There are 3 nested groupings, the coarsest first. Each group lies inside one group of the grouping before and may be the whole of it. The rows also spread widely along 11 directions, which tell nothing about the answers.
(in the rows, 100 means zero)
Some rows, each with its group in each grouping after it:
106	115	106	84	129	93	78	110	80	82	110	132	83	95	71	87	96	80	105	104	108	113	96	108	119	75	98	122	120	80	108	118	107	108	103	120	72	102	87 => Teb z735 z188
69	107	61	84	119	112	114	109	90	127	78	114	94	82	119	94	94	94	101	116	97	87	90	101	103	76	101	91	99	98	95	100	101	80	97	96	101	97	102 => Git z648 z211
139	86	92	85	109	103	93	96	82	108	107	103	93	88	96	87	85	99	110	92	76	116	105	102	98	101	82	109	74	93	93	94	94	120	127	114	91	94	82 => Git z648 z746
126	104	98	102	103	104	99	92	92	95	105	103	107	87	91	86	103	92	103	96	102	96	119	106	90	116	98	98	104	105	99	91	86	127	123	100	93	92	87 => Teb z498 z629
74	87	80	109	81	98	123	109	80	90	121	108	96	79	82	84	92	80	106	121	108	90	146	94	76	115	86	73	105	103	97	72	83	114	117	83	101	109	105 => Git z333 z842
95	107	105	113	76	85	87	89	93	74	104	111	87	102	85	95	112	93	88	113	112	96	118	97	101	113	98	102	127	125	113	84	109	137	87	113	78	92	105 => Teb z735 z592
88	110	115	89	112	114	111	93	68	118	127	96	82	112	68	107	79	88	79	93	107	100	106	90	82	83	113	89	114	101	95	108	74	111	130	108	103	126	60 => Git z573 z43
106	155	113	80	122	102	95	77	84	148	71	91	108	76	98	101	105	91	64	85	122	69	78	126	106	98	121	116	115	154	114	108	96	145	101	96	99	77	81 => Teb z735 z188
71	117	133	101	94	98	124	146	96	105	58	117	120	110	91	110	99	108	82	108	140	58	60	85	79	78	150	86	157	106	110	99	87	102	112	96	96	110	101 => Teb z735 z188
90	114	95	82	129	91	84	95	118	81	120	124	88	103	99	93	111	91	114	110	120	97	110	116	117	97	88	119	127	97	107	120	127	78	74	104	89	96	93 => Teb z735 z592
139	96	100	91	78	109	98	64	109	127	120	66	114	88	120	109	90	110	89	94	85	95	98	90	90	130	80	100	71	134	112	78	90	153	141	101	121	84	86 => Teb z735 z188
82	108	63	91	117	115	88	85	92	99	104	120	75	103	115	95	100	95	101	118	90	112	98	94	118	74	89	104	106	85	102	110	113	83	85	121	86	97	91 => Teb z735 z592
69	108	107	110	90	87	111	119	75	108	63	114	85	106	85	97	103	98	78	104	116	83	96	101	94	82	125	90	129	126	98	95	100	111	75	105	80	104	111 => Git z648 z211
118	98	98	96	128	119	96	108	109	91	103	119	97	122	82	91	97	92	108	82	108	114	96	98	105	87	120	94	113	73	88	129	84	88	115	108	89	110	84 => Git z573 z43
138	88	128	96	85	83	100	108	108	88	121	96	118	90	87	89	100	105	112	96	109	86	120	108	75	136	86	105	104	115	102	81	98	129	125	93	101	94	89 => Teb z735 z188
87	118	93	96	108	99	100	106	73	96	76	124	87	99	88	91	107	95	86	106	106	90	99	103	96	82	119	100	129	106	96	98	99	105	93	115	73	100	81 => Git z648 z211
98	103	110	101	107	101	114	117	100	113	104	102	115	89	83	91	92	83	103	96	122	85	109	105	89	105	105	87	106	104	102	101	82	117	121	78	110	103	108 => Teb z735 z188
65	98	109	106	85	96	119	112	117	101	96	98	106	120	99	116	99	102	89	107	129	76	97	84	86	103	121	78	131	120	106	96	93	100	98	87	113	115	109 => Git z648 z211
102	98	53	111	102	115	84	82	93	90	92	118	78	100	115	82	109	93	104	110	80	122	113	96	120	89	87	96	91	90	95	102	107	103	83	122	75	85	109 => Teb z735 z592
111	101	101	109	89	109	107	100	96	102	90	102	104	107	102	93	104	109	92	97	101	89	103	93	82	103	112	88	112	107	93	94	89	111	109	106	91	98	87 => Teb z735 z188
125	132	75	84	132	107	78	71	83	128	83	106	92	69	104	79	108	84	92	90	92	105	102	132	124	95	91	121	84	121	100	111	106	129	92	107	82	69	92 => Teb z735 z188
55	115	100	92	100	100	102	104	99	98	106	109	87	109	84	119	91	86	83	116	127	91	84	83	111	81	117	94	135	111	121	103	99	115	105	103	101	115	108 => Git z573 z43
86	111	77	79	126	105	89	82	97	102	119	113	76	98	97	99	98	88	100	108	102	108	105	106	118	85	90	110	107	99	103	114	113	91	93	112	92	103	86 => Git z573 z43
109	93	113	120	100	111	125	123	88	110	71	107	105	115	81	80	99	105	92	76	115	88	115	105	69	99	133	71	115	104	73	110	72	95	101	91	88	108	90 => Git z333 z842

New rows, each followed by its group in each grouping:
140	94	142	92	94	86	96	100	126	89	103	96	108	126	93	106	105	127	96	77	122	86	95	107	84	123	115	110	124	125	100	110	110	104	98	106	95	100	76 => Git z333 z842
111	108	82	100	101	96	76	68	64	88	115	112	60	94	78	84	101	85	88	100	85	126	129	109	114	94	81	113	96	111	99	99	107	130	85	128	65	94	82 => Git z333 z842
128	92	103	90	96	114	99	69	103	118	128	78	93	112	104	109	85	109	89	85	90	110	102	91	93	110	90	98	82	114	101	103	90	121	125	110	111	103	73 => Git z333 z842
50	96	43	109	103	111	109	117	102	83	86	131	94	89	104	89	105	72	113	132	109	100	112	85	115	85	101	74	113	77	105	93	95	90	97	91	92	102	134 => Git z648 z211
103	98	90	101	114	102	95	102	102	91	100	116	87	108	85	87	104	91	105	94	106	109	113	108	106	96	105	96	109	97	90	114	100	97	91	104	85	102	101 => Git z573 z43
99	107	105	102	111	104	95	119	107	77	87	129	100	119	90	93	109	100	102	102	120	97	89	95	104	84	124	98	137	83	101	116	100	90	95	112	79	104	95 => Teb z735 z188
155	114	125	97	114	93	98	84	114	112	93	94	116	95	99	75	121	112	102	67	111	78	129	142	76	140	102	109	104	138	78	108	104	108	87	91	91	75	69 => Teb z735 z592
115	72	98	97	85	91	89	105	118	89	94	104	89	120	114	107	96	119	107	102	92	110	84	85	111	98	93	106	96	104	105	96	118	106	93	119	92	97	114 => Git z648 z746
106	94	91	88	101	105	96	101	90	101	125	104	98	84	93	97	83	84	108	113	94	109	100	89	105	96	80	102	91	88	113	91	92	126	136	105	104	102	99 => Teb z735 z188
105	111	82	111	91	109	95	77	115	88	106	97	113	91	101	101	108	82	96	107	114	96	111	91	107	122	102	90	110	114	119	89	85	145	126	92	104	88	111 => Teb z498 z629
132	130	136	86	115	95	101	106	102	109	78	101	130	84	85	98	106	98	89	84	130	68	82	116	86	115	129	112	131	126	112	101	86	138	133	91	98	86	78 => Teb z498 z629
91	104	81	119	92	117	120	113	55	108	88	108	104	72	62	77	85	60	88	101	105	101	124	92	85	96	114	67	98	95	97	82	50	151	145	87	90	104	108 => Git z333 z842
54	102	89	110	113	96	111	115	82	103	119	113	82	89	58	89	84	52	99	109	129	104	134	105	109	88	96	80	108	98	106	109	83	114	98	75	102	118	129 => Git z333 z842
81	149	97	81	111	123	100	75	101	107	94	104	109	106	108	119	107	96	69	109	124	72	71	85	98	88	130	100	146	115	122	105	89	116	122	112	102	96	60 => Teb z735 z592
135	89	99	89	143	86	103	124	97	123	85	117	101	78	87	58	102	91	130	74	101	98	131	152	95	109	86	109	78	100	66	121	106	78	79	80	88	87	102 => Git z648 z211
74	98	100	112	92	88	98	117	106	92	90	115	92	106	92	99	102	92	98	112	123	94	98	95	112	89	106	95	122	109	112	103	110	109	79	98	91	102	134 => Teb z735 z188
96	98	103	102	102	109	112	93	89	134	105	85	94	108	89	105	80	89	83	85	103	100	104	93	94	94	105	84	87	116	96	105	78	126	117	92	113	110	99 => Git z648 z746
102	91	112	97	101	86	88	100	113	89	113	104	88	120	87	106	95	96	100	94	113	109	101	96	112	101	97	107	109	109	110	110	109	113	93	105	95	106	110 => Git z648 z746
107	73	94	102	96	99	93	110	115	108	95	99	84	117	101	105	86	104	106	95	95	120	84	90	120	88	96	98	85	99	102	113	107	109	97	108	98	103	131 => Git z573 z43
134	73	122	115	81	92	91	98	113	81	102	98	89	136	104	100	105	131	101	88	95	108	106	94	89	110	103	102	109	109	91	103	110	99	86	122	86	102	93 => Teb z498 z629
129	68	95	92	94	106	112	105	86	103	113	102	95	102	107	88	87	118	114	98	74	104	117	92	70	105	84	92	83	89	76	84	93	91	123	113	97	106	70 => Git z648 z746
126	103	67	84	117	117	104	84	120	127	91	97	115	78	141	83	108	110	115	98	88	87	104	116	95	116	83	100	80	108	88	100	108	88	103	92	108	72	90 => Teb z735 z592
72	97	70	101	106	110	111	117	98	98	90	119	101	93	98	94	94	79	105	115	109	96	102	87	104	87	106	81	107	85	103	96	87	102	113	92	99	105	118 => Git z648 z746
100	113	58	90	94	140	115	64	111	124	95	86	110	98	139	110	100	113	83	105	92	87	88	79	91	105	108	80	96	112	103	91	84	104	129	104	115	90	72 => Git z333 z842
120	107	52	109	98	118	101	76	73	85	90	117	98	71	112	66	121	98	106	114	77	98	140	106	81	116	90	90	101	98	82	72	91	110	111	114	72	78	70 => Teb z498 z629
102	114	111	98	113	102	91	95	84	87	116	116	85	111	75	93	100	86	93	97	110	104	112	102	98	91	106	103	124	95	100	112	94	109	102	114	83	107	76 => Teb z735 z592
111	108	68	79	131	109	99	99	84	99	86	131	90	87	112	75	111	107	112	103	87	95	112	117	93	89	96	108	107	88	77	102	110	67	90	116	75	90	62 => Git z648 z746
89	88	66	102	106	114	120	107	82	108	107	111	98	83	97	78	94	84	111	107	92	96	136	100	80	102	89	75	89	88	81	86	81	95	117	89	100	103	94 => Git z648 z746
104	73	110	123	57	105	135	100	73	154	77	64	92	107	109	99	81	126	73	84	85	87	111	90	59	107	107	66	73	147	78	77	79	126	102	94	111	103	103 => Git z333 z842
111	94	103	87	100	106	91	105	94	102	88	108	84	120	100	110	89	116	92	98	93	109	66	84	108	75	113	108	110	95	103	109	105	104	110	130	85	105	89 => Git z573 z43
100	97	69	104	110	116	109	114	93	99	76	126	100	95	115	75	110	107	111	108	93	93	107	102	90	87	106	86	108	82	80	100	98	74	93	107	81	92	93 => Teb z735 z188
104	82	109	91	107	88	98	104	99	79	143	111	87	111	78	95	93	92	116	103	105	108	131	101	89	108	81	101	108	90	94	101	101	92	107	102	97	117	82 => Git z648 z211
107	108	85	81	113	116	95	100	141	82	85	119	113	117	126	111	110	118	105	104	117	90	62	89	112	94	122	106	130	88	112	117	111	76	106	111	95	93	87 => Git z333 z842
75	65	87	105	68	94	113	95	91	100	129	90	75	115	110	110	85	113	100	121	84	104	123	75	81	101	74	82	91	109	95	76	106	96	97	110	107	118	100 => Git z648 z211
73	98	115	101	100	88	114	102	82	100	136	104	82	102	81	92	95	93	99	109	115	86	145	107	72	105	85	89	119	113	88	95	102	88	84	94	102	117	82 => Teb z735 z592
122	106	114	82	91	84	107	82	99	109	115	88	107	77	100	94	105	110	95	97	111	72	126	120	71	138	87	108	106	145	99	77	108	122	108	92	103	87	69 => Git z333 z842
93	93	91	136	90	127	118	96	74	123	71	95	82	138	88	93	96	100	71	75	94	109	113	84	83	80	134	59	98	108	72	111	63	111	91	108	89	113	96 => Git z648 z746
118	117	99	94	95	117	88	89	88	104	91	99	105	96	97	109	89	88	82	101	97	106	66	78	112	88	113	103	105	99	123	96	80	154	146	120	94	91	93 => Teb z735 z592
99	83	135	110	91	80	117	148	94	112	91	102	113	89	69	90	81	84	108	96	125	85	104	105	85	104	104	89	104	108	103	96	86	130	117	75	107	106	137 => Teb z735 z592
112	93	105	105	86	95	103	112	97	102	84	105	104	97	103	91	101	108	102	103	101	90	99	99	89	105	101	96	107	110	99	89	101	115	104	104	91	91	105 => Teb z735 z592
67	121	87	93	134	111	117	111	102	122	75	120	97	106	104	92	108	97	92	93	126	74	104	117	93	81	125	87	127	108	82	122	98	63	71	87	97	103	90 => Git z648 z746
84	117	105	72	113	102	93	102	124	91	128	108	113	94	98	120	89	84	102	120	129	87	73	85	116	95	99	110	126	94	137	104	102	115	134	95	117	105	100 => Teb z735 z188
140	92	142	104	87	76	83	117	88	80	88	110	91	113	61	94	94	103	92	81	112	111	92	104	104	102	114	116	116	114	108	105	101	145	105	119	70	100	101 => Git z333 z842
112	97	114	85	107	81	74	94	100	78	156	105	90	88	64	101	82	65	111	108	111	120	114	99	124	108	69	120	97	96	129	101	102	148	129	102	100	105	109 => Teb z735 z188
107	103	112	76	101	88	85	93	84	98	123	105	84	95	97	105	90	105	97	113	95	101	92	97	103	90	81	123	108	107	114	93	118	115	109	123	91	101	78 => Teb z735 z188
106	112	117	74	130	89	103	132	98	121	85	116	114	74	91	90	90	92	110	100	121	78	79	119	103	89	104	115	111	100	107	110	104	103	114	87	101	94	104 => Teb z735 z188
101	94	101	101	84	98	105	81	104	86	117	100	86	120	103	99	113	124	94	103	102	88	128	98	73	119	101	91	124	122	85	89	110	89	86	113	91	106	65 => Git z573 z43
95	107	92	129	96	129	117	99	84	126	68	94	97	119	85	93	94	88	71	76	110	102	100	90	93	86	140	63	103	110	88	115	59	124	107	95	95	106	105 => Git z333 z842
104	76	64	111	99	96	81	87	71	83	134	116	60	88	85	72	91	74	119	115	70	141	150	102	117	95	52	101	70	82	92	94	109	115	88	117	77	98	113 => Teb z735 z592
98	92	81	104	87	115	115	99	114	90	117	99	118	90	97	97	94	85	106	109	113	93	117	83	87	120	99	75	103	96	108	85	75	122	141	83	113	103	103 => Git z333 z842
126	88	81	116	110	95	93	99	123	101	81	111	97	102	114	67	122	109	118	84	101	101	131	132	105	117	92	98	90	113	75	115	118	83	52	93	82	78	120 => Teb z735 z188
87	103	71	90	107	122	123	101	104	129	89	98	111	86	120	98	91	100	98	105	105	82	96	94	89	97	106	80	96	104	97	96	86	93	119	85	115	97	96 => Git z333 z842
123	80	113	94	92	93	87	108	110	96	106	98	91	115	87	109	84	103	103	93	100	117	82	88	114	97	98	107	95	101	110	107	103	127	118	112	97	105	114 => Git z573 z43
81	110	87	84	127	88	90	96	113	108	109	110	88	93	95	99	98	79	104	104	119	99	106	118	125	95	89	111	104	113	109	117	116	99	80	90	101	97	115 => Git z648 z211
74	117	93	80	91	94	114	113	121	86	88	115	123	80	112	109	110	103	98	128	134	57	85	93	89	113	113	99	144	117	123	79	110	103	115	88	104	92	97 => Git z333 z842
63	109	126	93	90	88	109	111	97	90	123	102	98	111	69	125	83	81	82	113	136	83	92	76	94	95	114	92	138	114	127	91	87	133	125	94	110	124	100 => Git z648 z746
108	120	105	82	118	92	106	88	82	111	106	107	99	82	89	84	108	96	94	92	110	75	131	127	76	116	97	105	115	128	87	92	100	105	98	95	92	94	60 => Git z648 z746
85	101	75	90	103	99	76	84	98	80	136	113	79	91	93	103	90	70	107	127	97	124	104	86	133	89	70	111	99	86	128	97	110	128	112	114	94	99	115 => Teb z735 z592
119	96	86	83	125	97	93	103	133	113	83	109	102	95	119	90	103	107	116	89	109	99	90	122	121	102	94	114	91	108	99	123	122	82	80	92	99	82	115 => Git z333 z842
112	85	80	89	108	94	107	122	100	112	80	113	109	72	108	80	94	95	120	104	95	92	104	111	98	104	88	99	84	99	94	89	102	106	111	89	97	87	118 => Git z648 z746
103	96	122	106	79	84	103	91	118	96	105	94	97	120	111	104	114	129	91	99	116	77	114	104	79	121	101	99	124	139	96	93	120	97	71	105	97	97	89 => Teb z735 z188
113	83	102	102	92	101	112	110	87	113	91	100	95	107	99	93	92	111	99	93	90	97	105	96	80	98	102	89	95	105	84	94	91	101	109	107	95	104	88 => Git z648 z211
86	114	81	78	113	109	93	102	93	102	100	118	96	86	109	104	93	93	99	123	102	95	75	89	114	77	98	110	115	89	118	98	106	104	118	113	95	97	92 => Teb z735 z188
89	112	106	106	81	122	122	92	111	98	99	92	122	123	100	120	99	102	75	97	123	74	90	67	73	110	137	69	134	113	109	88	65	125	142	97	113	112	75 => Git z648 z746
70	107	86	123	95	105	107	103	96	98	81	109	93	106	94	97	106	87	88	108	119	93	110	94	104	91	117	81	123	111	104	101	91	113	86	95	91	101	123 => Teb z498 z629
74	71	66	125	65	109	111	97	91	111	121	85	91	89	100	99	77	75	101	121	88	117	123	70	105	102	73	67	68	101	112	74	79	145	125	89	117	107	149 => Teb z735 z188
99	85	95	99	89	86	98	103	124	95	112	101	102	96	111	96	102	105	114	112	110	92	114	103	102	117	80	101	100	114	107	91	119	103	89	92	105	93	121 => Teb z735 z188
122	101	116	88	111	94	87	99	73	113	115	97	90	84	73	100	75	80	96	96	96	114	92	100	112	89	90	117	89	101	117	101	89	150	137	109	98	101	99 => Teb z498 z629
101	87	134	112	99	77	102	114	85	99	121	104	81	112	68	85	94	95	102	90	113	100	138	117	82	106	90	98	109	114	85	107	104	103	77	96	90	112	99 => Teb z735 z592
111	94	91	103	111	113	108	106	102	125	82	102	101	101	113	86	98	105	105	90	96	96	100	108	94	94	102	91	91	101	84	111	96	92	94	96	100	91	103 => Teb z735 z592
105	97	119	120	62	96	110	94	104	88	85	94	104	129	96	108	111	118	75	92	114	80	107	83	72	120	127	80	130	135	99	81	88	129	101	107	92	103	88 => Git z648 z746
